There are 4 nested groupings, the coarsest first. Each group lies inside one group of the grouping before and may be the whole of it. The rows also spread widely along 14 directions, which tell nothing about the answers.
In the rows, zero is written as 128.
Some rows, each with its group in each grouping after it:
[ 82 131 186 155 120 141 138 150 155 153 127 182 123 136 121 131 150 138
  95 136  99 130 120  94 121 111 123 189 172  84 139 110 158]  K_790 K_796 K_861 K_649
[141 105 125 144 131 148 167 119 141  54 112 144 155 102 137 118 117 137
 163 105 121 166 155 136 137 155 133 124 132 166 113 186 160]  K_260 K_473 K_129 K_866
[ 74 171 142 186 129 144 144  93 103 148 110 163 127 129 132 124 155 162
 105  98 144 150 146 150 110 113 140 150 188  96 151 231 155]  K_790 K_6 K_506 K_574
[ 97 143 148 198 106  88 156 129 136 114 109 151 153 145 132 147 180 196
 103 106 120 161 172 123 129 116 169 136 195 119 148 156 173]  K_260 K_473 K_330 K_839
[105 156  81 170 116 149 135 118 133 120 103 150 175 157 117  70 144 138
 169 105 135 104 111 168 116  95 171 108 148 129 130 182 207]  K_260 K_87 K_746 K_641
[129 162 152 143  81 133 153 146 107 131 129 151 100 108 129 139  96 169
 141 139 138 159 171  42  78 121 101 176 130 111 117 145 193]  K_260 K_473 K_129 K_38
[ 58 104 176 133 109 124 176 149 137 107  94 174 165 121 132 139 148 159
 121 113 140 158 133  62 152 150 128 186 171  92  96 133 204]  K_260 K_87 K_50 K_927
[ 82 136 147 152 135 173 124 141 146 107 167 196 132  67  98 154 170 170
  99 129 126 157 148 153 138 137 127 139 141 165 131 175 133]  K_790 K_796 K_3 K_446
[ 91 204 113 152 115 174 139 122 114 145 112 138 137 102 131  98 166 159
 144 137 180  93 125 103 121 129 156 127 196  99 121 166 188]  K_790 K_6 K_688 K_384
[141 157 103 168 142 148 106 105 120 140 129 159 155  88  93 106 141 173
 119 158 158 109 150 111 121  89 175 141 159 107 130 132 160]  K_790 K_796 K_553 K_210
[146 182 121 177 153 145 126 144 104 132 151 155 134 117 133 124 140 134
 124 125 160 142 187  82 124 113 116 170 199 104 157 120 161]  K_790 K_6 K_688 K_868
[ 87 165 141 140  66  93  81  73 167 120  98 117 101 130 126 168 121  95
 133 160 128 133  72 122 114 120 129 138  81 119 141 166  95]  K_790 K_873 K_792 K_628
[105 140 176 200  95  86 149 105 109 128  65 154 122 124 122 135 120 170
 103 137 105 149 129 101  91  71 164 147 139  81 143 189 133]  K_790 K_808 K_113 K_709
[ 88 156 165 150 142 167 164  98 147 125 109 149 120 141 154 126 149 142
 124 102 129 143 129 155 140 154 139 150 192 122 134 192 132]  K_260 K_473 K_330 K_727
[120 113 111 186 126 138 101 102 157  83 126 143 146 115 100 111 133 130
 139 122 101 155 116 193 142  92 159 103 112 168 149 186 133]  K_260 K_287 K_825 K_799
[ 65 152 154 142  65 153 157 165 149 165 146 167 115 140 120 127 163 168
 131 112 117 138 130 114  89 145 114 155 161 118 117 166 216]  K_790 K_873 K_491 K_219
[108 133 142 139 113 135 125  96 143 112 142 135 107 125 129 179 111 131
 125 125 132 174 129 127 139 155 128 148 114 152 124 178 108]  K_790 K_808 K_113 K_853
[ 92 108 120 151 161 156  98  47 128 112 110 140 139 100 125 124 107 101
 134 129 166 153  92 147 173 116 134 155 133 109 117 203 109]  K_790 K_796 K_3 K_563
[176 134 157 179 122 116 162 159 170  87  95 147 144 161 141  79 138 113
 146 128  57 120 159 110  85 106 133 135 175 116 157  94 170]  K_260 K_473 K_456 K_65
[ 97 138 134 161  82  99 138 130 115 134  77 164 156 156 132 104 110 104
 145 119 128 130 121  55  82  89 100 192 123  48 134 152 207]  K_790 K_6 K_506 K_583
[119 198 156 192 113 155 108 135 118 171 139 152  82 108 106 121 112 185
 110 164 120 123 130 123 108  57 163 136 153 127 155 138 135]  K_260 K_87 K_746 K_4
[127 101  74 116 132 152  93 121 161  95 178 159 166 109  98 124 135  86
 156 126 152 149 133 106 136 147  92 166 104 143 107 125 183]  K_790 K_796 K_861 K_707
[108 151 134 138  79 142 139 161 157 132 151 150 136 164 117 161 128 174
 141 117 103 140 137 131 125 135 153 136 118 170 134 132 172]  K_260 K_227 K_327 K_96
[ 80 126  76 131 105 166  66 109 160 151 207 150 122 115  82 140 136 119
 140 124 152 158 111 165 131 137 107 143  94 160 114 182 175]  K_790 K_873 K_333 K_588
[107 129 139 130  93 137 116 166 171 111 161 173 141 125  96 180 127 146
 117 136  94 144 131 126 134 140 137 151  82 173 141 113 137]  K_790 K_6 K_506 K_574
[ 74 171 118 171  96 152 147 127 130 157  88 153 162 124 116  84 167 202
 140 133 150  85 104 132 119  90 202 117 178  98 116 170 210]  K_260 K_473 K_330 K_839
[162 108 137 144 133 132 141 137 168  84 120 153 158 150 130  70 140  72
 151 115  91 138 158  83  86 133  86 172 164  89 133 106 203]  K_260 K_287 K_825 K_799
[114 114 126 131 121 117  61 108 156 110 168 154 123  89  84 157 109 106
 116 164 149 171 122  70 141 114  96 183  88 127 118 108 144]  K_260 K_87 K_50 K_927
[101 200 146 184 140 112  90  79 142 168 106 162 140 167 112 133 170 147
  81 137 129 108 130 132 104  79 167 164 179  72 174 145 121]  K_260 K_227 K_327 K_96
[119 134 135 159 134 144 198 139 133 109  74 164 193 175 146  66 154 145
 153  86 111 111 151 123 114 125 164 147 207  89 121 149 223]  K_260 K_87 K_746 K_4
[143 123 109 165 119 118  88  99 197 107 161 121 125 167 118 117 157  71
 140 122  89 148 122 180 118 137 120 121 141 153 157 140 134]  K_790 K_873 K_491 K_219
[ 93 158 108 136 117 117 118  68 158 120 129 133 142 181 145 157 158  84
 140  89 150 156 128 154 123 176 112 157 147 123 142 194 138]  K_790 K_873 K_491 K_219
[126 138 145 148 168 142 150  82 168  96 101 161 170 143 127 127 184 132
 101 112 111 120 140 175 133 160 185 130 184 121 138 175 107]  K_790 K_808 K_113 K_709
[ 63 132 136 136 106 135  94  81 190 148 108 145 150 156  99 124 167 116
 111 145 109 101  69 162 137 121 175 140 131  92 133 162 141]  K_790 K_6 K_688 K_868
[112 111 174 155 120 144 141 133 180 153 154 159 126 162 111 146 155 171
  88 130  65 138 141 157 135 128 177 153 174 133 146 114 141]  K_790 K_796 K_861 K_649
[140 147  98 144  95 158 119  74 115 143 145  92  98  92 124  85 132 156
 159 158 169 132 144  84  97 129 131 121 185 102  91 177 212]  K_790 K_796 K_3 K_563
[130 109 121 165 113 108 131  55 146 124 110 135 150 147 107 110 152 154
 113 127 104 142 146 150  96 112 175 134 157  96 130 191 163]  K_790 K_796 K_861 K_649
[116 110 139 140 139 117 126 115 168  51 132 140 164  64 120 158 201 144
 107 150 150 153 158  92 174 178 143 128 189 143 108 107 144]  K_790 K_796 K_3 K_563
[149 109 150 139 134 148 165 112 143 126 130 176 166 103  93 102 165 192
 103 127 110 138 189 118  85 143 162 156 182  97 108 155 192]  K_790 K_873 K_491 K_219
[ 77 183 156 188 137 115 110 157 136 120 105 183 137 144 147 146 153  84
 113 125 134 128 109 102 141  94  99 179 160  99 176 111 119]  K_790 K_796 K_3 K_563
[133 153 109 121 125 192 122 158 171 163 163 160 151 155 104 115 121 155
 149 140 121  89 118 136 142 123 176 149 130 152 125  82 174]  K_260 K_473 K_330 K_727
[132 153 102 157 103 159 101 153 172 141 194 122  95 169 131 128 129  94
 160 122 105 142 121 150 123 138 109 123 137 179 146 123 159]  K_790 K_808 K_113 K_853
[117 171 108 111 120 169 119  85 179 132 112 138 153 139 115  98 162 131
 145 147 138  77 106 136 109 150 168 130 149 112 112 143 167]  K_260 K_473 K_456 K_65

New rows. What belongs after each?
[119 155 117 128 132 157 102 111 147 128 131 153 152 101 102 122 143 128
 127 157 154 104 121 101 133 126 152 154 141 102 123 125 152]  K_790 K_6 K_688 K_868
[154 113 139 178 145 116 181 147 128 113 111 156 177 187 143  92 132 141
 136  86  99 154 190 106 120 119 147 169 208  99 143 118 209]  K_260 K_87 K_50 K_927
[ 71 126 162 145 112 144 158 117 146 137  89 164 157 141 124  97 167 148
 122 114 129 125 124  91 112 131 139 175 190  60 110 155 211]  K_260 K_287 K_825 K_799
[143 153 122 174 125 123 130 109 115 134  97 168 168  92  90  85 151 191
 114 154 147 106 164  79  82  71 173 152 164  68 121 139 199]  K_260 K_473 K_330 K_727
[ 92 151 156 174  80 130 121 169 121 157 159 160 101 122 108 171 107 177
 113 136 116 166 146  96 125  92 130 166 121 136 149 139 156]  K_790 K_6 K_688 K_868
[114 185  94 177  96 144  94 144 142 151 164 131 114 141 122 140 134 139
 151 130 138 128 123 158 133 107 150 115 137 170 156 140 146]  K_790 K_873 K_792 K_628
[149 148 106 159 153 170 130 180 151 100 137 168 178 116 118  94 138 123
 157 129 122  97 131 148 150 117 162 124 151 156 141  88 157]  K_790 K_873 K_333 K_588
[ 45 197 188 157  66 131 150 133 147 117  95 144  89 132 154 166 158 157
 122 122 117 144 101 129 116 140 121 126 150 142 145 196 128]  K_260 K_227 K_327 K_96
[ 61 144 144 130 118 210 120  94 156 164 141 155 114 102  99 104 153 168
 122 135 139 118  94 161 131 132 158 139 158 119 106 197 169]  K_260 K_287 K_825 K_799
[198 150 124 151 149 115 140 109 146 108 130 133 147 195 152 149 103  96
 138 116 101 140 175 117 123 137 142 174 147 132 170  90 109]  K_790 K_796 K_861 K_707
[104 207 130 170 106 129 121 151 137 129 138 132 111 159 153 158 143 110
 139 123 140 130 131 113 137 133 120 143 163 141 170 122 133]  K_790 K_6 K_688 K_384
[ 47 161 180 137  76 142 161 150 128 137  88 144 111 106 143 125 138 159
 136 143 155 129  96  48 132 135 124 163 173  88  97 139 200]  K_260 K_87 K_50 K_927
[115 161 154 187 123 137 143 193 169 103 139 176 125 171 146 116 148  98
 138  98  72 145 141 148 113 115  97 147 160 154 177 119 155]  K_260 K_473 K_129 K_38
[ 65 116 115 157 116 111  96  57 160 124 131 135 134 139 123 119 186  89
 117 115 145 161 114 127 118 137  96 161 170  82 124 196 176]  K_790 K_796 K_861 K_707
[ 67 128 166 140 117 147 139  74 137  94  80 146 132  61 108 138 138 184
 110 150 148 143  96 141 159 131 184 118 136 130  98 210 120]  K_260 K_87 K_50 K_927
[146 157  95 148 117 144 118 146 176  95 132 146 166 117 111  87 174 135
 152 147 124  93 132 123 112 124 160 108 156 142 128 104 189]  K_260 K_473 K_330 K_839
[126 198 109 193  98 169 140 140 105 133  98 126 112 104 135  85 107 178
 173 143 145 100 108 146 121  69 180  87 146 154 140 174 161]  K_260 K_473 K_330 K_727
[130 129 116 154  90 122 129 146 135 156 139 140 143 181 131 142  87 132
 159 114 119 145 136 105 128 110 139 171 121 127 139 113 176]  K_790 K_873 K_792 K_628
[ 87 109 159 170 149 173 126 159 176 133 135 162 142 127 115  80 158 132
 123 131  99 122  98 151 173 106 157 137 199 127 128 105 174]  K_260 K_87 K_50 K_927
[166 156 107 132 125 133 149 125 120 155 145 201 174 200 107 143  92 138
 135  82 109 146 192 134  60 122 128 204  87 115 157 161 166]  K_790 K_873 K_491 K_219
[130 145 146 157 147  99 133  51 141  80  69 131 161 119 136 123 163 107
 110 138 138 130 141 104 123 140 151 148 179  70 139 168 117]  K_790 K_6 K_688 K_384
[ 80 124 143 159  86 134 128 126 157 117 159 157 121  66  95 125 206 184
 103 134 124 162 160 128  95 145 124 118 181 131 109 190 198]  K_790 K_873 K_792 K_628
[ 92 188 102 170 108 113  75  87 163 176 109 128 143 187 119 127 147 128
 128 148 144  87  80 137 134  81 189 143 142  93 156 119 141]  K_260 K_473 K_330 K_839
[ 92 139 122 151 135 179 111 146 179 124 164 129 134 104 124 129 179 136
 139 136 150 119 102 159 198 161 162 109 196 172 120 105 150]  K_790 K_873 K_491 K_219
[124 139 155 146 168 194 122 152 142 113 127 206 146  90 106 125  96 128
 121 146 108 114 105 153 152  92 148 161 101 148 145 126  90]  K_790 K_796 K_3 K_563
[110  80 166 132 115 116 122  50 195  93 136 104 101 141 134 154 140 112
 115 126  94 192 130 144 140 177 124 144 150 134 117 185 125]  K_260 K_473 K_129 K_866
[ 88 151 135 152 114 174 134 134 147 158 134 144 120 137 138 107 135 132
 149 119 133 123 107 143 137 130 138 142 173 124 128 158 167]  K_790 K_873 K_792 K_628
[ 49 109 125 124 125 144 108  79 132  99 130 158 147  76 106 165 127 142
 126 125 186 176 105 109 178 144 124 163 112 132  88 196 151]  K_260 K_87 K_746 K_4
[117 115 150 150 145 120 185 112 160 114  88 163 196 183 140 122 169 162
 114  93 112 129 164 127 138 151 183 165 203  94 130 132 177]  K_260 K_473 K_330 K_727
[162 143 112 166 125 105 128  74 154  67  74 125 158 139 130 114 121 115
 152 130 108 126 131 153 112 112 167 110 115 138 146 170 117]  K_260 K_473 K_456 K_65
[111 104 140  95 132 142 132  94 164 128 143 172 159 160 104 156 115 131
 115 114 121 159 144 115 129 164 135 198 111 118 109 144 157]  K_260 K_87 K_50 K_927
[ 81 173 169 120  97 159 166  49 150 157  66 143 122 134 132  94 161 172
 114 136 128  99 107 128  70 142 170 146 176  58 105 228 167]  K_260 K_473 K_330 K_839
[129 109 157 134  91 161 150 132 178  93 109 153 124 108 113  93 105 141
 153 146  68 127  97 149 102 113 147 117  91 151 117 169 151]  K_260 K_473 K_330 K_839
[121 160 117 190 109 102 167 116 113 117  90 170 173 162 126 115 153 179
 128  90 121 141 177 139  82  96 163 142 156 107 151 195 190]  K_260 K_473 K_330 K_727
[ 99 158  99 189  94 128 124 105 113  93  91 146 138  75 113  80 147 154
 156 131 151 135 124 127  88  82 133 103 132 118 122 225 198]  K_260 K_473 K_129 K_866
[164 180 101 142 151 166 132 144 150 120 111 159 167 156 136  68 128  88
 170 127 133  80 129 109 103 110 131 155 155 107 144  96 176]  K_260 K_473 K_330 K_727
[128 159 129 188  95  89 122 158 119 108  93 142 141 118 133  98 129 105
 151 144 134 125 130  55  98  83 109 154 152  82 142 101 188]  K_790 K_873 K_333 K_588
[ 96 160 137 174 109 176 111 122 135 173 127 127  90 118 125  88 105 146
 150 152 140 115  85 125 133  76 146 135 160 114 128 150 165]  K_260 K_473 K_330 K_727
[117 116 119 118 135 160  63  64 191 142 169 125 118  89  83 109 163 109
 110 175 138 122 104 131 129 146 140 142 151 105 103 130 146]  K_790 K_873 K_333 K_588
[ 85 124 137 180  80 140 142 155 140  96 154 154 113  84 116 146 146 179
 139 109 107 185 143 177 127 126 130  98 128 197 133 212 156]  K_790 K_873 K_792 K_628
[145 216 145 163 160 133 137 126 105 145  74 199 168 138 126 128 119 133
 113 133 148  88 144 102  96  86 162 190 141  74 170 119 104]  K_790 K_873 K_491 K_219
[132 177 139 164 120 165 109  88 113 152 147 110  55 134 144 109  73 105
 154 138 139 159 122 118 109 102  97 150 150 126 142 179 133]  K_260 K_87 K_746 K_641
[129 109 157 188  78 129 164 192 134  93  98 153 130 109 134  86 111 144
 165 139  75 132 120  97 111  78 131 118 137 136 132 122 190]  K_790 K_796 K_3 K_446
[133 163 177 180 118  98 146 157 157 102 125 152 119 170 146 147 144 120
 113 120  79 155 165 103 112 121 118 160 174 130 170  97 138]  K_260 K_87 K_746 K_4
[ 87  83 109 136  84 134  98  64 162 125 117 117 124 124 112  89 112  80
 168 129 133 152  70 132 113 123 101 142 103  98  95 209 187]  K_790 K_873 K_491 K_219
[100 191 108 168 104 111  94  95 132 122 115 133 118 147 146 142 139  85
 144 131 153 131 109 116 115 113 108 144 133 116 158 161 128]  K_790 K_796 K_3 K_446
[127 130  99 171 116 127 119  93 155 155 161 143 141 198 114 129 138 132
 132  86 101 160 152 197 105 125 150 141 141 142 156 191 162]  K_790 K_873 K_491 K_219
[148 152  94 205 140 152 146 108 107 119 110 120 139 134 142  72 119 153
 169 106 141 137 154 152 126  89 160 109 192 132 141 185 180]  K_260 K_473 K_456 K_65
[ 89 109 138 183 126 119 123  68 122 123 106 134 135  99 117 130 135 175
 112 128 156 169 132 124 152 100 161 144 167 101 116 196 154]  K_260 K_473 K_330 K_727
[149 154 169 131  96 141 121 120 157 144 138 138  84 144 124 155  85 126
 123 163  83 130 118 109 101 117 137 162 100 133 148 113 102]  K_790 K_796 K_861 K_649
[ 76  96 166 103 119 182 107 127 207 120 149 153 136 117 102 141 143 135
 122 151 101 124  74 144 179 156 151 143 125 153 103 116 136]  K_260 K_227 K_327 K_96
[110 194 105 156 143 123  86  72 167 134 132 145 140 186 125 113 177  74
 119 118 136 116 124 153 103 125 124 153 169 100 164 152 142]  K_260 K_87 K_746 K_641
[138 157 132 117 113 163 154 125 123 130 125 137 135 104 130 138 119 170
 143 150 156 112 144  75 131 149 163 153 158 123 105 115 163]  K_790 K_796 K_861 K_649
[ 65 110 139 166 122 139 110 155 169 149 170 159 133 162 128 147 153 104
 128  99 125 167 111 136 171 138 103 174 169 133 141 120 168]  K_790 K_873 K_491 K_219
[ 96 120 176 137 145 158 123 102 132 152 139 167 107 119 124 163  83 140
 107 132 143 172 128  91 154 119 115 211 129 103 125 145 116]  K_260 K_473 K_330 K_727
[118 132 132 167 116 132  97 105 157 123 131 147 124 148 112 130 108 104
 126 129  91 143 107 163 120  97 136 141 102 136 162 167 116]  K_790 K_6 K_506 K_574
[124 127 132 120  99 129 138  98 149 115 124 111 109 154 156 124 114  70
 163 121 140 154 120  70 104 169  82 167 145 100 105 160 172]  K_790 K_808 K_113 K_709
[135 161 154 139  73 125 128  87 166 111 143  98  67 129 134 158 130 149
 131 149 101 162 147 123  92 159 128 116 137 160 131 173 135]  K_260 K_473 K_129 K_38
[173 184 103 154 151 141 102  26 114 141 130 109 126  95  98 116 139 190
 108 168 174 119 175 117 108 112 202 124 185 103 120 166 137]  K_260 K_87 K_746 K_4
[136 172  73 142  90 110  70  62 161 102 132  73 115 108 124 113 156  83
 164 167 170 116 105 109 113 147 129 100 142 123 117 147 156]  K_790 K_873 K_333 K_588
[123 143 138 165 131 142  93  81 158 102 145 154 104 103  98 115 133 117
 114 140 100 157 128 166  99 101 119 127 119 142 144 194 121]  K_260 K_87 K_746 K_4
[ 55  99 158 188  69  86 129 166 161 123 142 137 116 162 142 160 150 114
 134  98 107 194 116 106 152 129  87 159 159 131 141 133 186]  K_790 K_873 K_491 K_219
[ 96 160 153 129 111 173 138 134 134 177 151 151  88 173 160 123 102  86
 151 112 132 143 122  79 106 142  65 206 165  89 133 139 174]  K_790 K_796 K_3 K_446
[ 90 103 173 177  69 135 179 163 122 126  75 131 112 134 156  88  89 136
 170 127  95 134  85  86 127  86 130 145 154  97 117 146 197]  K_790 K_796 K_861 K_649
[108 136 138 154 107 130 166 124 140  71 134 136 120 114 159 132 156 130
 147  93 135 190 169 109 115 172  84 137 178 145 122 196 180]  K_260 K_473 K_330 K_839
[120  69 107 156 114  89 106  41 169  96 126 105 149 161 114 100 146  99
 135 110 113 183 135 138 121 135 129 138 155 103 113 189 190]  K_260 K_87 K_50 K_927
[129 150 125 140 168 183 116 157 163 139 150 168 163 115 117  98 154 135
 129 146 150  94 129  96 160 125 153 165 192 112 126  61 171]  K_260 K_473 K_330 K_839
[143 127  83 171 155 133 113 151 121  79 141 177 195  74 101 114 152 132
 146 122 172 143 163 105 148 115 131 144 147 139 126 117 177]  K_790 K_873 K_491 K_219
[ 85 159 138  91 101 159 117  72 146 125 133 129 117  60 108 173 148 170
 117 167 185 130 117  99 140 187 156 143 130 127  82 168 130]  K_790 K_873 K_333 K_588
[129 168  89 134  82 134 110 119 148 118 151 133 140 126 102 139 144 142
 147 138 136 125 144 122  99 136 143 124 112 146 131 158 177]  K_790 K_6 K_688 K_868
[131  92 155 183 126 127 154 146 122  90 124 150 133  96 121  92 118 150
 135 122 111 179 162  89 128 103 116 149 176 119 118 143 197]  K_260 K_87 K_50 K_927
[118 144 129 200 104 105 143 133 112 150 111 125 136 152 139 114 130 179
 137 123 143 145 160  77 129  89 161 153 197  93 134 125 209]  K_260 K_473 K_129 K_866
[ 71 133 113 108  96 145 106  85 170 142 145 123 120 154 136 129 142  87
 153 120 162 146  98  93 128 167  85 174 143 102 101 160 194]  K_260 K_473 K_330 K_727
[133 187 127 158 104 130 161 115 125  91  87 152 139 122 137 116 141 155
 147 121 128 127 157 120  77 128 138 126 142 129 138 186 159]  K_260 K_473 K_456 K_65
[ 93 155 136 148 130 148 126 113 141 147 177 187 134 116  95 166 178 194
  82 111 143 168 188 132 108 143 132 171 162 133 133 177 165]  K_260 K_473 K_330 K_727
[ 81 133 152 129 144 178 111 157 180 116 163 154 112 138 145 160 115  82
 146 121 131 154  93 122 193 160  91 174 136 165 135  97 115]  K_260 K_473 K_456 K_65
[117 187 137 164 114 140 162  69 117 119  83 134 113 133 155  93 140 137
 141 109 139 138 143 133  70 126 127 133 177  91 136 240 157]  K_260 K_473 K_330 K_839
[133 194  92 161 116 131  87 115 126 151 163 136 127 122 108 129 155 135
 125 148 166 123 161  92 103 112 130 151 163 106 147 130 173]  K_790 K_6 K_688 K_868
